The rows of a group lie close to one hidden flat surface of 9 dimensions, which passes through zero. Surfaces can cross.
(in the rows, 128 means zero)
Known rows, each followed by its group:
[181 126 102  89 149 152 130  82 167 159 180  72 114]	K
[161 107 120 148  95 131 111 185 110 136 112 120 156]	Y
[115 119 137 133 126 131 130 182 102 164  91 131 127]	T
[121 140 133 118 114 132 104 136 153 178 119 138 112]	N
[126 124 146 113 118 100 118 124 104 108 190 112 161]	E
[147 136 144 110 132 138 164 116 195 142 111 159 162]	T
[148 103  96 151 100 139 108 195 137 123 116 102 101]	Y
[ 84 143 149 148 145 189 146  94 170 128 137 142 129]	K
[142  89 101 125 160 161 117 126  91 111 127  95 135]	E
[107 120 116 115 135 140 117 147 124  92  70 169 156]	K
[133 111 105 159 115 174 131  81 169 164 162  53 127]	E
[156 122 138 147 137 145 174 144  72 159 169  56 139]	Y
[198 156  87  85 107 108 131 141 136 119 106 131 143]	N
[146  90 113 136 163 155 146 155 104  82  93 133 140]	N
[166 146 119 132 119 164 139 145 144 135 133 122 121]	Y
[157 138 140 195 100 167 139 105 146 156 112 139 137]	K
[138 137 118 141  86 123 119 103 143 154 142 101 161]	E
[168 137 134 133 111 115 132 118 122 154 122 132 144]	E
[142 111 119 103 188 139 139  41 147  99 100 157 136]	Y
[125 143 113 109 135 136 126 181  64  86 168  94 108]	E
[117 154 153  96 154 151 169 129  92 130 144 127 172]	Y
[ 92 109 166 169 169 139 130  97 136 105 105 187  99]	K
[174 152  99 101 130 107 117 118  94 112 127 126 105]	K
[162 137 114 141 108 169 139 149 161 189  98 111 120]	N
[145 149 143 102 162 114 164 122  99 114 147 135 117]	E
[130 113 135  76 153 128  94 112 159 141 149 144 130]	T
[161 115 134 163 119 140 118  51 155 116 177 118 145]	N
[ 47 127  93  78 148 106 137 163 139 140  85  97 102]	N
[100 128 141 106 143 149 104 169 131 121  93 182 126]	T
[148 109 119 143 138 147  98 117 127 128 123 134 103]	Y
[133  94 156 187 123 138 135  94 171 173 114 134 133]	N
[151 130 115 128 125 138 127 114 155 123 115 141 129]	Y
[106 118  78 131 139 105  66  93 142 122 101 127  24]	T
[158 128 131 142 110 164 107  95 177 154 159 125 131]	N
[ 59 125 116  77 150  96 131 127 138  90 121 131 129]	K
[130 142 118 104 147 127 162 171 149 109  70 164 113]	T
[102 107 159 122 137 140 113 156 104 173 142 118 147]	T
[151 117 117 184  86 125  53  86  56 127 167 104 128]	T
[ 79 126 154  99 157 121 136 133 101 132  96 164 159]	Y
[141 109 134 124 171 127 138 123  94 150  85 145 119]	E
[164  82 125 143 163 161 131  98 135 133 148 101 122]	E
[129 119 147 144 112 148 126 180 118 166 140 113 143]	K
[131 149 104 115 118 142 122 213 150  82 120 144  76]	Y
[168 116 152 168 135 144 109 103 112 124 156 147 109]	N
[146  96 126 143 154 170 159  62 188 100 206  72 141]	K
[155 120 148 184 136 159 105 169 118 180  98 159  44]	E
[179 148 101 156  93 125 141 125 111 127 109 113 136]	K
[128 141 125 137 128 147 147 146 158 119 167 101  87]	E
[121 109 121 145 128 156 121 136 104 107  90 141 172]	N
[ 87 173 161 143 139 122 123 142  75 124 116 175  76]	K
[113 140 103  94 127 163 150 130 178  78 122 127 170]	T
[209 168 113  96  94  81 127 150 116 167 129 129 115]	T
[156  99 101 145  97  91 148 110 161 134 104  97 168]	Y
[179 128 141 119 138  62 157  79 160  92 210 118 102]	N
[207 135 122  86 142  91 164 147 117 116 117 140 133]	T

New rows, each followed by its group:
[ 92 108 130 118 150 112 113 147  87 144  57 160 135]	E
[133 132  93 137 108 123  92 102 151 132 102 131  92]	T
[ 78 144 123 102 144 158  79 154  76 110 140 133 107]	N
[165 153 161 131 187 148 170 112  51 132 163 128  90]	Y
[159 100 124  93 133 122 127 138 130 171 138  93 162]	T
[179 113 132 132 156 173 116 138 119 164 122 132 102]	K
[125 108 150 148 131 111 120 142 111 117 136 146 126]	K
[130 126 143 128 126 119 116 124 114 103 159 137 137]	K
[ 78 115 151 161 141 115 164 140 126 131 150 103  97]	K
[124 109 146 173 123 124  84 110 112 182 133 129  79]	Y
[142 120 140 126 167 108 175 113 137  99 124 145 112]	T
[ 91  95 137 117 124  85 127 115 108 176  97 107 180]	E
[122  83 115 128 145 119  87 139 138 111  60 176 124]	Y
[ 98 142 106 133 113 122  90 154  44 155  29 155 136]	N
[161 107 100 108 125 115 119 141 132 134  92 125 143]	K
[142 136 106 116 100 139 124 167 166 105 104 146 146]	Y
[ 94 145 149 164  99 139 138 114 112 147 178  88 149]	T
[174 117 114 152 107 111 133 168 119 118 125 113 112]	Y
[122 118 136 118 126  93 105  98 143 142 112 156 128]	K
[165 159 130 143 105 128 139 188 114 139 144 124  79]	E
[137 133 118 116 123 118 150  85 150 147 112 118 162]	E
[119 146 129 142 110 137 108 176 109 123 132 135  93]	E
[116  78 109 129 154 160 116 104 139 102 153  84 144]	E
[167 128 138 141 109 127 156 139 138 172 101 130 159]	T
[141 133 122 103 119  80 105 114 125 149 112 139 119]	K
[ 52 132 140 102 140 123 100 103 131 122 141 137 141]	Y
[136 108 114 152 101 123 106 169 134 133 121 113 111]	Y
[145 182 128 132  96 163 142 145 120 186 163  84 116]	K
[119 130 132 109 129 131  94 110 119 116 173 128 129]	T
[123 141 137 129 123 116 153 106 159 153 126 130 126]	E
[ 83 131 136 157 136 142 147 143 113  99 117 136 118]	T
[120 143 132 140  95  96 132 135 122 126 176  97 122]	Y
[155 160 117 111  75  85 164 149 149 139 147  91 161]	E
[212 129 108 141 112 143 113 102 134  94 151 133 136]	Y
[ 90 140 105 108 126 139 137 141 157 163 116  88 109]	N
[147 121 121 138 112 151 122 117 129 108 126 128 183]	T
[145 157 162 155 102 145 138 177 102 167 120 150 130]	N
[194  99 116 114 150 123 120 153  94 116 160  96 113]	K
[144 110  79 138  82  98 122  96 178 119   5 169 197]	K
[ 98 115 130 107 153 132 106  68  83 115 130 125 179]	E
[127  78 115 160 148 127 142 118 104 124 122  81 133]	T
[111 103 125 139 131 133  97  90 115  99 114 146 162]	N
[141 181 119  93 109 137 171 138 148  84 172 113 154]	Y
[130 110 120 140 156 119 162 139 103 108 112 112 108]	N
[125 122 104 131 117 126 113  97 123 135  96 122 146]	N
[132 123 145 134 154 106 149 137 106 124 125 141 100]	T
[121 109 166 127 156 124 163 137 110 146 160 112 147]	T
[111 115 123 120 146 155  94 103 133 124 123 141 121]	Y
[107 121 129 139  97 114 121 149 140 155 123 112 148]	Y
[112 160 113 105 109 131 143 153 131 165 135  89 119]	K
[174 120  86  53 123  98  47 132 115 151 148 108 104]	T
[ 89 125 115  86 169 119 151 149 119  87 160  92  99]	T
[144 159 100 115  85 108 127 160 129 120  77 149 153]	E
[124 170 127 138  98 144 135 131 135 178 102 129 121]	K
[ 91  97  93 121 173 169 143  96 127 136  94  80 128]	E
[174 145 119 123 125 107 158 120 110 190  40 150 143]	E
[133 129 114 145 100 103  95  82 163 112 163 123 104]	Y
[ 98 158 132 105  73  78 117  85 192 190 132 127 158]	N
[147 141 153  90 183 101 198  84 102 145 153 113 132]	E
[175 108 136 123 121 110 116 116 118 109 161 132 171]	E
[109 108 119  69 163 133 124 157 124 114 144 110 137]	T
[140 152 138 131 120 123 118 107 102 108 194 113 120]	Y
[161 102 152 161 155 133 135 105 108  79 105 187 146]	T
[178  83 153 135 176 133  99 139  89 110 107 187 116]	E
[150 110 141 143 103 100 129 136 108 179 160  82 144]	E
[ 84  97 130 151 185 170 124 123 106 172  76 121  72]	E
[135 112 144 158 118 159  92 149  71  88 113 169 176]	T
[ 73 119 150 200 141 148 157  96 127  97 129 129 116]	T
[145 138 149 146 140 122 152 153 118 114  78 190 116]	T
[143 145 115  97 166 113 163  91 145  70 131 148 110]	Y
